The rows of a group lie close to one hidden flat surface of 12 dimensions, which passes through zero. Surfaces can cross.
In the rows, zero is written as 128.
Known rows, each followed by its group:
[126 138 136  92 115 126 144 198 123 128  72  79 105 106 133 131 170 126
 164 161 154  92 124] : (3)
[134 121 113 135 161 139 121 116 120 110 130 168 132  86 122 110 153 120
 111 153 153  99 115] : (1)
[154 138 130 145 149 161 130 147  78 147 131 140 132 116 136 112 160 162
 180 114 140 115 134] : (2)
[132 185 132 107 185  99 101 119 116 132 180 169 112 178  83 144 150 150
 147 121 123 101 127] : (5)
[140 118 101 128 132 152 147 145  69 121 144 150 141 129 103 140 118 134
 137 130 131 101 135] : (2)
[165 167 154 111 139 125  81 118 114  92 171 141 126 104 125 141 107 176
 111 126 120 159 161] : (0)
[157 179 105 187 110 128 158 123 131  72 109 153 118 104 151  69 155 143
 103 124 106 154 154] : (0)
[ 97 102 165 147 179  79  75 103 178  83 165  84 117 100 134 108 177 150
 151 125 118 174 130] : (2)
[112 143 108  76 124 123 143 138 199 151 137 129  92 164 123 168 103 176
  79 153 141 150 127] : (4)
[ 85 139 162 143  97 174 146 173 128 138  45 105 108  90 112 112 155 139
 144 150 118 131  92] : (5)
[187 166 157  87  89 114  87 144  69 108 164 148 121 142 113 147  72 123
 135 118 132 122 155] : (1)
[155 139 126  88 136 116 109 149 140 120 137 162 111 109 121 143 116 155
 100 150 166 102 119] : (4)
[108 107 152 202 202 124 161 132  76  67  64 116 173 112  87  99 178 177
 147 178 117 109 153] : (3)
[ 94 137 129 162 162 144 135  90 149 173 153 138 122 176 126 125 150 156
 154  93  91 167 114] : (1)
[125 122 131 136 103 115 109 123 190 144  86 143 147  66 177 130 147  95
 125  49  84 111  78] : (4)
[125  88 105 111 135 138 138 143 107  96 136  87 164 101 119 172 102 139
  96 148 132 119 166] : (4)
[123 171 125 125  88 210 139 177  69 142  89 123 136  88  99 142 118 118
 115 131 127  83 119] : (2)
[ 48 123 180 150 144 191 131  92 156 223  69 102 160 159 112 164 106 135
 128 112  91 141  93] : (1)
[ 96 124 170 141 120 136 128 118 135 120  84 115 112 116 124 104 134 118
 126 171 121 161 118] : (5)
[140 156 142 121 120 123 117 116 135  95 127 113 111  90 162 114 150 126
 133 132 100 171 153] : (5)
[177 136 138  77 137 151 126 112 131 150 132 189  90 108 180 128 127 175
 136 167 152 174 135] : (1)
[145 159 145 130 152 136  91 148 141 149 108 119 142  87 142 118 163 130
 143 104 156  75 115] : (3)
[122 122 138 123 116 148 172 157 136 179  96 100  94 193 130 127 113 185
 150 167 166 159 138] : (2)
[101  57 106 188 141 130 160 120 122 121 112 131 148 119 128  89 150 108
 140 124 132 121 103] : (4)
[ 85  81 135 168 144 152 164  88 112 173 102 150 157 166 116 133 115 122
 147 116  93 145 107] : (4)
[130 179 190 111  93 135 105 118 142 172 109 126  81 159 151 109 120 128
 161 130 119 182 120] : (4)
[119  84 120 119  90 123 129 108 144 167 142 104 129 158 146 127  88  72
 119 124 154 139 117] : (5)
[139 113 163 124 118 140 109 132 123 150  89 164 124 102 143 117 118 138
 142 130 138 129  97] : (0)
[117 129 124 152 151 106 146  75 130 125 158 170 110 186 120 100 134 120
 131 144 111 169 129] : (1)
[138 167  96 146  45 136 174 163 122 111 102 160  94 149 126 102 106 122
 114 100  94 141 115] : (2)
[ 88  96 107 132 115 144 127 166 142 134 153 120  99 130  84 125 124 148
 128 122 137 121  85] : (4)
[144 121 122 134  96  88 141 147  96  76 122 114 137 138 124 130 115 110
 143 115  92 129 152] : (0)
[ 76  80 120 119 115 156 159 136 133 149  92 156 114 111 110 131 140 106
 134 150 112 120  69] : (5)
[108 115 149  95 102  95  95 124 131 135 144 167 122 139  97 158  99  86
 137  87  84 116  75] : (1)
[ 85 151 100 144  78 163 150 153 125 129 101 152 121 107  90 116 138  66
 105  99  94  87  73] : (4)
[124 118 146 153 119 134 121 124  74  91 126 124 134 110 105  89 125  83
 124 165 143 122 133] : (4)
[132 125 127 162 107 116 172  98 122 139 125 132 105 206 146  93 114 131
 147 144 116 192 150] : (0)
[ 81 133 129 145 112 141 142 166 136 139 132 100  93 147 104 129 157 168
 177  99  82 158 104] : (1)
[130 113 133  58 147 107 103 125 119 104 180 156  84 105 122 145 147 126
 152 169 125 153 121] : (5)
[115 151  95 178 149 154 141 126 118 120 166 188 121 142  84 113 135 187
 111 102 105 134 115] : (3)
[128 154  69 145 127 103 172 118 136  86 156 133 123 172 110 126 126 124
  85 135 112 132 160] : (0)
[141 137 125 143 157 130 140  93  88  88 139 118 160 114 141 132 144 114
 134 138  95 144 180] : (3)
[142 179  77  79 170 110 143 147 141 139 146 142 138 153 112 180 154 129
 113 117 133  51 139] : (3)
[123  78 125 181 149  79 141 108 118  74 117 168 129 121 114  69 151  99
 131 156 134 125 106] : (1)
[105 145 149 183 119 139 123 128 160 155  88 161 124 136 111  89 126 134
 114 103 132 110  74] : (5)
[ 74 148  78 114 155 178 139 102 179  89 206  94  83  76 133 139 188 167
  96 148  79 217 155] : (5)
[167 114 136 147  97 106 153 195  66 120  76  97 156 153 118 127 110 140
 178 112 142  76 148] : (0)
[130 108 165 140 102 119 110 141 101 132  90 106 165 132 116 143  86 109
 135 105 119 103 121] : (1)
[153 171 124 155 125 168 107 133 140 140 121 147 132  77 154 102 145 148
 116  89 137 114 124] : (2)
[114 167 102 142 121 140 131 115 167 132 150  95 117 125 143 108 153  95
 101 115 137 130 138] : (0)
[186 178 187 125 144  72  63 139 140 104 114 102 146 134 136 127  96 169
 113 127 171 109 170] : (4)
[117 145 141 114  97 158 122 132 152 127 122 110  87  89 150 108 146 126
 128 149 127 171 121] : (5)
[132  95  95 129 123 157 159 150  51 109 167 167 100 124 107 104 147 136
 172 149 128 138 121] : (3)
[162 174 149 143  69 180 120 155  94  93  89 130 120  74 129 105  90 144
  82 153 140 141 148] : (2)
[121 173 137 135 111 102 121 140 191 124  97 175  93 149  97 110 109 152
  70 138 144 117  85] : (1)
[107 142 193 167 144 157  96 103  98 144 117 130 129 123 117 107 137 151
 172 108  92 163 115] : (0)
[107 117 124 130 138 112 103  91 163 125 130 125 140  89 137  98 158  16
  91 139 161  82  97] : (3)
[145 177 209 158 108  81  95 117 113 105 101 127 108 169 122  88 115 135
 158 130 108 168 140] : (5)
[104 101 128 143 114 111 129 134 145 116 117 133 152 135 102 155  92 143
 105  93  92 125 106] : (4)
[152 128 189  86 102  74  47 144 132  90 159 189  74  94 107 112 106 136
 145 127 127 153  79] : (1)
[ 90 152 126 138 114 152 116 120 145 141 111 132 135 102 108 124 140  70
 102 105 108  92  88] : (4)
[176 128 110 121 121 109 126 108 103 167 158 154 124 169 158  97 123  60
 152 116 179  94 128] : (3)
[141 113 149 141 109 126 127 122 123 150 133 115 108 153 164 101 123 134
 171 119 134 174 135] : (0)
[143 160 131 105  83 131 123 105 152 156 133 153 117 152 155 151  84 121
 112  91  89 164 128] : (3)
[121  91 147 150 133  93 124 117 158  87 125  63 136 111 164 125 140 156
 143 125 103 191 164] : (2)
[145 123 122  45 100  62 139 154 115 113 173 150  62 187 118 151 123 112
 177 158 116 156 127] : (2)
[178 174 155 124 108 129 119 133 110  97  95 109 126  73 195 112 162 135
 171 111  92 162 174] : (0)
[140 160 101 139 179 169 141  84 100 142 147 178 151 128 117 121 137 115
  89 155 152  95 142] : (1)
[177 184 168  88 128 126  99 133 140 175 114 172  87 130 169 113 144 151
 165 124 150 132 115] : (4)
[119 121 125 116  98 136 155 151 114 171 103 124 119 166 124 138 115 109
 152 124 129 114 111] : (0)
[163 147 167 104  78 104 113 124 159 130  79 140 141 131 159 165  56 153
  96 100  92 157 139] : (3)
[174 109 135 125 100 118 133 170  98 121 115 154  97 126 142 100 124 162
 170 138 157 136 123] : (5)
[ 58 103 178 146 135 161 121 165 123 122  79  32 132 107  82 131 134 148
 130 185 151 132 125] : (2)
[116  98 120 151 154 149 146 135 125 128  83 116 166  96 124 128 144 128
 111 147 154  83 124] : (5)
[131 130 159  97 148 144  89 144 158 165  94 118 140  81 150 148 144 140
 138 117 155  91 105] : (2)
[144 160  76 116  84 136 125 164 143  95 199 113  79 119 123 114 130 139
 103 119 150 143 143] : (2)
[131  96 112 143  91  91 128 168 156 104 113 170 107 106 118 102 125 135
 121 105 135 107  73] : (3)
[ 95 175 157 157 127 147 122 175 132 119 108 138  94 125  78 115 157 201
 155 112  91 140  97] : (5)
[145 137 123 156 166  78 124  97 136  73 122 149 170 128 117 124 119 126
  80 131 123 106 153] : (0)
[120  87 134 102 145 114 121  66 152 147 112 132 165 116 159 150 109  56
  95 146 135 119 127] : (1)
[122 113 153 166 145 105 127  94 152 147 113 131 148 181 123 122  93 145
 113 124 134 144 128] : (3)
[114 130  82 120 129 110 158 142 133  89 134 124 118 118 115 123 161  92
 114 147 123 102 129] : (3)
[134 102 150 115 137 131 112 124 125 139 125 118 131 127 132 133 114 141
 135 147 154 137 131] : (0)
[140 142 171  87 105 127 123 156  96 154  83 137 110 145 111 127 108  96
 144 174 165  94 107] : (2)

New rows. What belongs after each?
[126 158 155 161 136 137 153 123 115 105  57 140 131 104 139  98 161 134
 134 156 102 139 134] : (5)
[114 142 144  99 130 153 102  97 131 126 132 103 139  77 146 137 136  64
 101 146 125 128 139] : (3)
[129 133 151 143 142 141 145 108 140 160 110 154 109 175 129 114 108 182
 125 161 144 172 132] : (2)
[113 162 140 116 120 145  88 123 172 138 137 122 120  91 131 138 131 119
  98 101 122 127 108] : (5)
[ 78  77 113 128 172 164 111 111  82 135 195 149 140 122  63 146 132 118
 141 131 127 112  95] : (4)
[138 154 106 142 154 154 141 110 137 118 136 146 133 116 131 124 128 159
  84 150 143 136 152] : (5)
[133 111 143 151 141 127  95 146 126  97 140 131 129  87 103 106 128 162
 118 138 163 119 115] : (2)
[139 139 123 156 128 164 119 104 107 143 187 122 119 159 128 107 105 155
 127 123 149 171 154] : (3)
[132 106 136 177 130 102 143 102 131  89  85 183 144 133 106  91  89 129
  62 170 151 122 116] : (0)
[ 90  92 115 161 172 128 143  72  95  82 181 141 152 155  74 137 107 136
  93 163  99 166 154] : (2)
[103 101 128 150 150 149 131 153 117 133 109  93 145 109 103 123 145 133
 127 145 161  94 121] : (0)
[123  77 186 163 107  93  81  97 149 152 130  93 136 151 144  89  95  88
 145 108 163 152 105] : (0)
[118 142 100  97 111 131 131 156  93  97 180  78 111 114 124 144 163  97
 169 118  95 137 160] : (2)
[155 132 199  89 157 134 106  98 108 146  74 114 162 116 158 162 100 139
 130 185 145 140 165] : (0)
[130 137 155 133 135 150 122 155 136 137 133 129  78 134 122 105 134 224
 148 161 160 180 129] : (2)
[112  89 182 137 105 102 124 119 158 141  71 123 134 141 134 138  84 152
 131 127 101 169 106] : (3)
[110 149 125 155 152 174 135 104 115 142 140 117 141 124 126 126 143 142
 122 127 117 139 144] : (2)
[ 78 119 117  88 138 158 148 159 126 172 160  84  83 147 123 153 189 145
 212 123 101 154 112] : (3)
[192 159 109 120 128  45 127 125 168  46  88 169 167 100 140 139  94 120
  30 137 136  79 161] : (4)
[124 128 125 137 152 144 160 152 116 194  79  69 160 168 148 137 159 113
 178 122 163  67 138] : (0)
[130 167  92 141 140 189 100 153 167 124 176 125  98  50 134 100 174 174
  91 120 171 125 117] : (0)
[ 84  95 118 186 184 102 132 102 146  78 140  98 155 110 111 108 179 134
 131 123  98 139 135] : (3)
[122 144 146 123 183 112 100  84 155  98 109  88 191  91 130 155 128  88
  58 159 141  87 162] : (3)
[143 136 144 123 129 142 145 121 120  93  74 104 138  77 159 119 144 127
 112 179 131 145 165] : (0)
[104 111  85 109 115 137 169 110 128 141 143 148 136 153 127 164 113 102
 118 112  82 137 126] : (5)
[137  82  89 127 126 144 155 148 158 153 142  96 100 126 164  99 148 148
 132 165 209 140 133] : (0)
[142 143 120 127  75 142 150 144 114 156 138 207  83 203  83 119  53 170
 101 141 143 142  96] : (0)
[132 121 156 161 164 140 159 135  53 133  82 112 142 137 138  90 185 124
 214 160 132 118 149] : (3)
[121  96 130 145  91 139 143 130  79  94 123 107 143 111 122 126 111 103
 143 127  90 152 141] : (4)
[ 99 142 131 179 165 108 129 109 184 147 126  92 143 195 100 118 111 156
  79 137 165 120 137] : (3)
[131 133 144  99 104  86 131 148 171 102  78  85 138 120 143 159 108 133
  98 137 116 126 146] : (3)
[100  93  48 117 113  91 173 130 155  89 166 170 112 151  94 140 126  93
  93 125 100 120 103] : (0)
[166 187 141 138 121 123 102 142 147 102 114 141 109  99 140  93 140 147
 103 138 158 120 139] : (1)
[106 161 167 116 134 149 131  62 147 163 123 208  73 139 151  99 159 118
 155 147  81 203  88] : (1)
[150 125  69  82 158 102 144 144 169 166 144 123 146 132 168 165 170 108
 143  91 149  62 126] : (0)
[103  88 144 148 140 128 121 154 142 111 107 118 121 102 103 110 142 162
 130 152 148 125  97] : (1)
[189  86 144 137 114  81 115 152  73  75 138 155 130 135 118 105  84 163
 143 151 167 131 146] : (1)
[126  88 143 150  97 118 166 133 104 144  79 120 138 161 143 126 108 126
 172 110  91 152 124] : (1)
[113 121 117  73 130 146 112 143 145 143 141 124 122  88 125 166 134 112
 114 132 139 103 108] : (0)
[152 179 103 156 145 182 123 145 146 123 153 125 104  89 141  92 159 198
 100 140 177 137 149] : (0)
[ 96 171  97 151 136 129 140 114 142 147 159 136 137 195  80 145 115 117
  94  92 106 102 121] : (1)
[164 205 116 120 137 142 147  68 117 135 129 151 140 156 149 115 109  69
  59 177 158 120 180] : (1)
[105 142 167 105 148 152 114  97 124 190 125 132 134 173 111 160 103 127
 133 140 129 130 120] : (0)
[ 76 158  87 140 136 167 195 103 135 153 113 170 125 169 102 144 147 117
 111 126  63 132 109] : (5)
[129 134 135 155 126 136 137 133 134 143  77 145 145 131 116 110 119 116
 101 136 153  87 105] : (0)
[117 127  94 131 116 147 153 129 134 130 141 125 124 131 134 140 128 134
 124 107 104 142 131] : (5)
[166 138 132 117 143 138 120 102 156 149 116  75 157  89 232 145 157 143
 156  87 106 164 187] : (2)
[135 118 110  95 101 113 108 180  95  86 183  82 118 101 119 158 141 133
 176  90  94 128 145] : (0)
[119 101 154 106 105 104 127 144 188 119 101  80  85 116 163 121 130 158
 132 165 144 192 132] : (1)
[161 121 101 130 108 129 158 163 124 114  86 182 121 111 127 116 114 152
 105 144 160  93 110] : (0)
[123 162  81 141 106  95 161 138 130  99 178  99 105 190 115 117 142 118
 136 108 103 148 163] : (1)
[ 98 109 121 161 155 102 122 107 146 121 170  86 138 176 101 128 124 136
 122 119 130 143 142] : (1)
[ 84 127 166 121 102 176  99 170  67 131 158  91 114 140  47 156  88 157
 146 133 117 139 115] : (0)
[161 142 148  75 106 106  74 162 172 110 117  88 130  69 147 151 102 126
  76 141 184  95 137] : (1)
[138  21  98 105 129  85 143 138 136 123 114 156 164 106 144 161 106 111
 133 108 130  91  94] : (1)
[ 90 173 160 117 136 170  92 136 109 119 142 135 102  90  79 123 151 123
 124 151 119 127 101] : (2)
[140 127 111 110 149 148 142 116 102 152 135 181 148 128 136 163 137 139
 155  95  82 115 119] : (2)
[157 121 115 152 131 125 125 143 114 128 146 134 124 146 121 101 119 144
 127 133 183 107 132] : (3)
[146  80 146 135 126  63 132  67 120  51 142 217 129 153 106 127  53 156
  80 169  85 207 134] : (2)
[143 107 122 102 121  77 138 108 172 109 137 137 100 160 148 123 100 128
  90 179 159 165 140] : (1)
[ 95 130 109  88 122 186 153 151 117 167 155 147  89 150  88 156 117 166
 127 159 136 140 104] : (0)
[ 88 134 104 142 176 190 121 101 184 156 144 197  98  62 126 102 180 161
  92 137 139 132  66] : (0)
[132 146 137  98 117 134 136 147  78 121 130 177 124 161  71 172  79 162
 121 139  99 121 121] : (0)
[130 180  55 155 135  84 187 126 209 136 127 134 110 190 160 114 177 140
 117  78  96 124 140] : (4)
[ 88 186 138 134 137 145 114 105 134 163 143 117 153 169  96 167 118 113
 123  69  62 115 125] : (4)
[138 117 122  87 134 136 112 126 145 142 167 123 107 121 146 146 122 149
 132 137 147 153 134] : (0)
[189 193 123 129 110 168 123 114 168 186 118 144 109 133 197 100 113 154
  92 126 194 138 149] : (2)
[107 196 145 148 178 168 116 114 112 187 151 116 135 166 122 144 181 156
 192  68  79 130 132] : (0)
[113 114 155 142  97 131 101 148 155 155 140  82  77 124 145  76 149 119
 167 125 171 157 101] : (5)
[171 130 122 126 127 111 124 121 134 135 128 155 138 127 163 128 123 138
 134 100 127 124 136] : (1)
[122  86 178  89 139 137  78  90 138 162 129 109 152 109 141 155  84  93
 107 157 167 132 122] : (3)
[130 137 189 130 124  98  97 105 114 125  70 117 178 125 129 143 103  76
 127 115 106  95 131] : (0)
[131 138 126 128 121  87 121 114 182 124 135 176 102 135 148 119 140 137
 133  89  85 157 100] : (2)
[100 128 125 120 152 149 150 159 113 118 111 134 122 128  89 155 145 180
 145 145 102 122 117] : (3)
[ 95  91 126  82  69 147 136 183 141 106 107 143  81  82  88 147  97 140
  98 171 129 140  78] : (3)
[ 76 114  78 138 154 159 158 123 101 104 177 163 107 112  81 124 175 117
 132 146  93 128 106] : (3)
[128 109 130 137 131 138 137 139  91 127 125 168 122 130 106 123 127 150
 152 128 117 125 105] : (1)
[139 133 104 107  54 156 100 167 164 155 176 120  99 125 135 149  76 166
 108  60 128 149 105] : (5)
[130 154  89 147 116 131 156 126 146  92 135 137 114 128 120 109 127 126
  74 152 138 134 145] : (0)
[161 104  94 101 114 100 142 120 117 135 139 164 149 145 151 154 106  97
 131  95 108 106 129] : (1)
[125  97 161 101  95 125  97 104 159 135  98 200 107  75 145 120 102  96
 102 134 123 144  63] : (0)
[166 101 138  73  78  69  94 118 170 116 114 110 141  98 184 144  85  43
  93 125 150 112 130] : (3)
[119 140 113 161  98 137 120 150 155  96 132 129 108  93 116  96 132 139
  92 121 138 131 110] : (3)
[112  57 107 133 166 150 135 111 103 130 168 111 135  99 139 117 164 119
 162 145 143 147 130] : (4)
[122 203 158 158 106  76  99  92 154  98 133 137 112 178 104  86 113  71
  84 127 116 136 129] : (1)
[123 145 156 109 122 127 128 133 146 151  63 127 137 132 115 129 107  90
  85 173 173  77 109] : (3)
[125 112 131 102  94 131 146 167 130 117 111  89  98 124 135 138 121 152
 139 160 137 158 140] : (1)
